There are 2 nested groupings, the coarsest first. Each group lies inside one group of the grouping before and may be the whole of it. The rows also spread widely along 4 directions, which tell nothing about the answers.
Known rows, each followed by its group in each grouping:
-.05; .13; .07; .00; -.11; -.16; -.09; -.05; -.17; .00; -.36; -.13; .20; .34; -.05; -.03; .14; -.14; -.01; -.25; -.03; .03	gokim Vemak
-.04; .24; .00; .22; -.10; .27; -.24; -.23; -.16; .32; -.43; -.19; -.04; .39; -.11; -.05; .31; .39; -.05; -.15; .09; .18	bor kudo
.06; .15; .13; .09; -.03; .21; -.02; .09; -.17; .36; -.11; -.15; .10; .59; -.05; .04; -.07; .07; .05; -.31; .15; .16	gopu mir
.02; -.02; .01; .07; -.23; .12; -.21; -.07; -.13; .05; -.28; -.24; .17; .49; .01; .07; .24; .22; .03; -.31; -.08; .13	gopu fonad
-.07; .39; .26; .01; .01; -.09; -.03; .05; -.08; .25; -.25; .03; .10; .50; -.12; -.01; .21; -.06; .03; -.40; .04; -.09	bor Fafot
.01; .01; .15; -.09; .08; .10; .07; -.13; -.21; .48; -.27; .04; .15; .36; -.15; .24; -.02; -.22; -.13; -.24; -.12; -.01	gokim kuve
-.03; .11; .26; -.08; -.05; -.15; .09; -.06; -.11; .22; -.31; .04; .13; .34; -.11; .05; .01; -.24; -.08; -.31; -.12; -.09	gokim Vupe
.01; .33; .22; .01; -.05; -.02; -.10; .02; -.13; .26; -.23; .05; .09; .49; -.14; .05; .20; -.09; .01; -.31; -.01; -.08	bor kudo
-.22; -.14; .33; .04; .39; .17; .23; -.17; -.01; .41; -.34; .28; -.26; .24; -.13; .03; .02; .12; .00; -.50; -.10; .07	gokim kuve
.02; .12; .18; .06; -.11; .03; -.03; .10; -.11; .16; -.17; -.15; .08; .50; .01; -.03; .04; .08; .06; -.41; .09; .11	gopu mir
-.06; -.15; .22; .00; .05; .10; -.03; -.07; .00; .21; -.22; .06; -.02; .51; -.01; .15; .17; .19; .08; -.47; -.22; .01	gopu fonad
-.07; -.31; .13; .07; .22; .47; -.04; -.28; -.05; .52; -.29; -.05; -.13; .53; -.07; .28; .09; .36; .01; -.33; -.22; .14	gopu fonad
-.15; .02; .19; .11; .11; .07; -.06; -.21; .00; .24; -.38; .09; -.19; .32; -.09; .02; .36; .29; -.03; -.42; -.14; -.01	bor kudo
-.03; .00; .07; .00; .05; -.08; -.02; -.16; -.15; .16; -.37; -.07; .12; .33; -.09; .10; .12; -.13; -.05; -.26; -.11; -.02	gokim Vemak
-.25; -.19; .31; .14; .17; .12; .06; -.01; .10; .06; -.30; .14; -.26; .40; .03; -.12; .26; .45; .15; -.66; -.11; .11	gopu fonad
.06; .05; .11; -.02; -.16; -.06; -.06; .11; -.12; .13; -.14; -.11; .19; .49; .07; .09; .11; -.04; -.03; -.40; -.08; -.03	gopu mir

New rows. What belongs after each?
-.04; -.02; .11; .07; -.07; .08; -.05; .01; -.02; .16; -.27; -.10; -.02; .45; .04; .00; .13; .21; .02; -.43; .00; .12	gopu mir
-.18; -.06; .34; .02; .34; .14; .21; -.12; -.08; .43; -.30; .23; -.18; .28; -.12; .02; .01; .07; .01; -.47; -.05; .06	gokim kuve
.05; .19; -.03; .07; -.11; .19; -.24; -.21; -.20; .38; -.32; -.19; .13; .46; -.13; .16; .25; .08; -.12; -.12; -.06; .04	bor kudo
-.14; .26; .14; .06; .05; .05; -.07; -.12; -.05; .22; -.35; .02; .01; .43; -.06; -.01; .31; .15; -.03; -.42; .01; -.02	bor Fafot
-.18; .15; .43; .19; .22; .29; .16; .16; -.07; .33; -.11; .09; -.18; .64; -.11; -.13; -.12; .25; .27; -.51; .20; .26	gopu fonad
-.11; .26; .27; -.04; .02; -.16; -.03; .01; -.02; .17; -.27; .12; .08; .40; -.06; .00; .29; .03; -.01; -.46; -.02; -.16	bor Fafot
-.03; .31; .11; .07; -.16; -.02; -.19; -.05; -.18; .19; -.31; -.10; .14; .44; -.10; -.01; .30; .06; -.01; -.29; .02; .00	bor kudo
.05; .10; -.02; .01; -.10; .12; -.08; -.13; -.28; .32; -.34; -.15; .20; .36; -.13; .13; .08; -.10; -.10; -.14; -.05; .12	gokim kuve
-.02; .13; .22; -.02; .02; -.02; .07; -.10; -.12; .29; -.31; .02; .10; .36; -.13; .05; -.03; -.22; -.09; -.27; -.01; -.01	gokim Vupe
-.05; .04; .21; .03; .10; .01; .06; -.10; -.15; .30; -.33; .11; .05; .32; -.10; .01; .04; -.05; -.05; -.35; -.05; .05	gokim kuve
.02; .30; .09; .02; -.04; .07; -.13; -.13; -.13; .36; -.29; -.11; .18; .48; -.09; .12; .20; .00; -.09; -.23; -.04; -.04	bor Fafot
-.08; .15; .19; .02; .24; .23; .01; -.21; -.04; .54; -.33; .04; -.10; .48; -.15; .16; .18; .12; -.08; -.32; -.06; -.04	bor Fafot
.08; .46; .03; -.05; -.35; -.09; -.27; -.02; -.19; .15; -.28; -.24; .39; .52; -.08; .03; .28; -.13; -.10; -.20; .03; -.12	bor Fafot
.11; .10; .20; -.25; -.01; -.15; .09; .01; -.20; .35; -.16; .12; .32; .42; -.12; .29; -.05; -.50; -.12; -.29; -.24; -.19	gokim kuve
-.07; .35; .19; -.09; -.27; -.49; -.17; .12; -.02; -.18; -.33; .03; .30; .40; .03; -.08; .46; -.14; -.06; -.51; -.10; -.27	bor Fafot
-.01; .27; .09; .07; -.29; -.05; -.12; -.05; -.18; .05; -.39; -.21; .21; .32; -.10; -.14; .08; -.12; -.04; -.21; .13; .12	gokim Vupe
-.07; -.18; .00; .18; -.01; .27; -.12; -.21; -.04; .22; -.39; -.19; -.11; .37; .07; .01; .21; .45; -.05; -.38; -.05; .24	gopu mir
.00; .07; .21; -.03; .13; .09; .09; -.07; -.23; .43; -.22; .07; .10; .40; -.15; .15; -.07; -.20; -.02; -.30; -.03; .02	gokim kuve
-.02; .02; .20; .04; .39; .32; .14; -.19; -.15; .66; -.28; .07; -.05; .50; -.24; .23; -.18; -.09; -.01; -.13; -.04; .07	gokim Vemak
.22; -.03; -.14; -.23; -.14; .07; -.13; -.25; -.31; .42; -.33; -.15; .40; .36; -.09; .45; .09; -.33; -.27; -.05; -.28; -.06	gokim kuve
-.14; -.13; .21; -.01; .10; -.11; .09; -.18; .02; .17; -.43; .11; -.05; .18; -.07; .02; .11; -.05; -.13; -.43; -.18; -.04	gokim Vupe
-.13; -.20; .36; .02; .25; .19; .14; -.05; .08; .30; -.18; .18; -.17; .49; -.05; .15; .10; .20; .10; -.56; -.19; -.01	gopu fonad
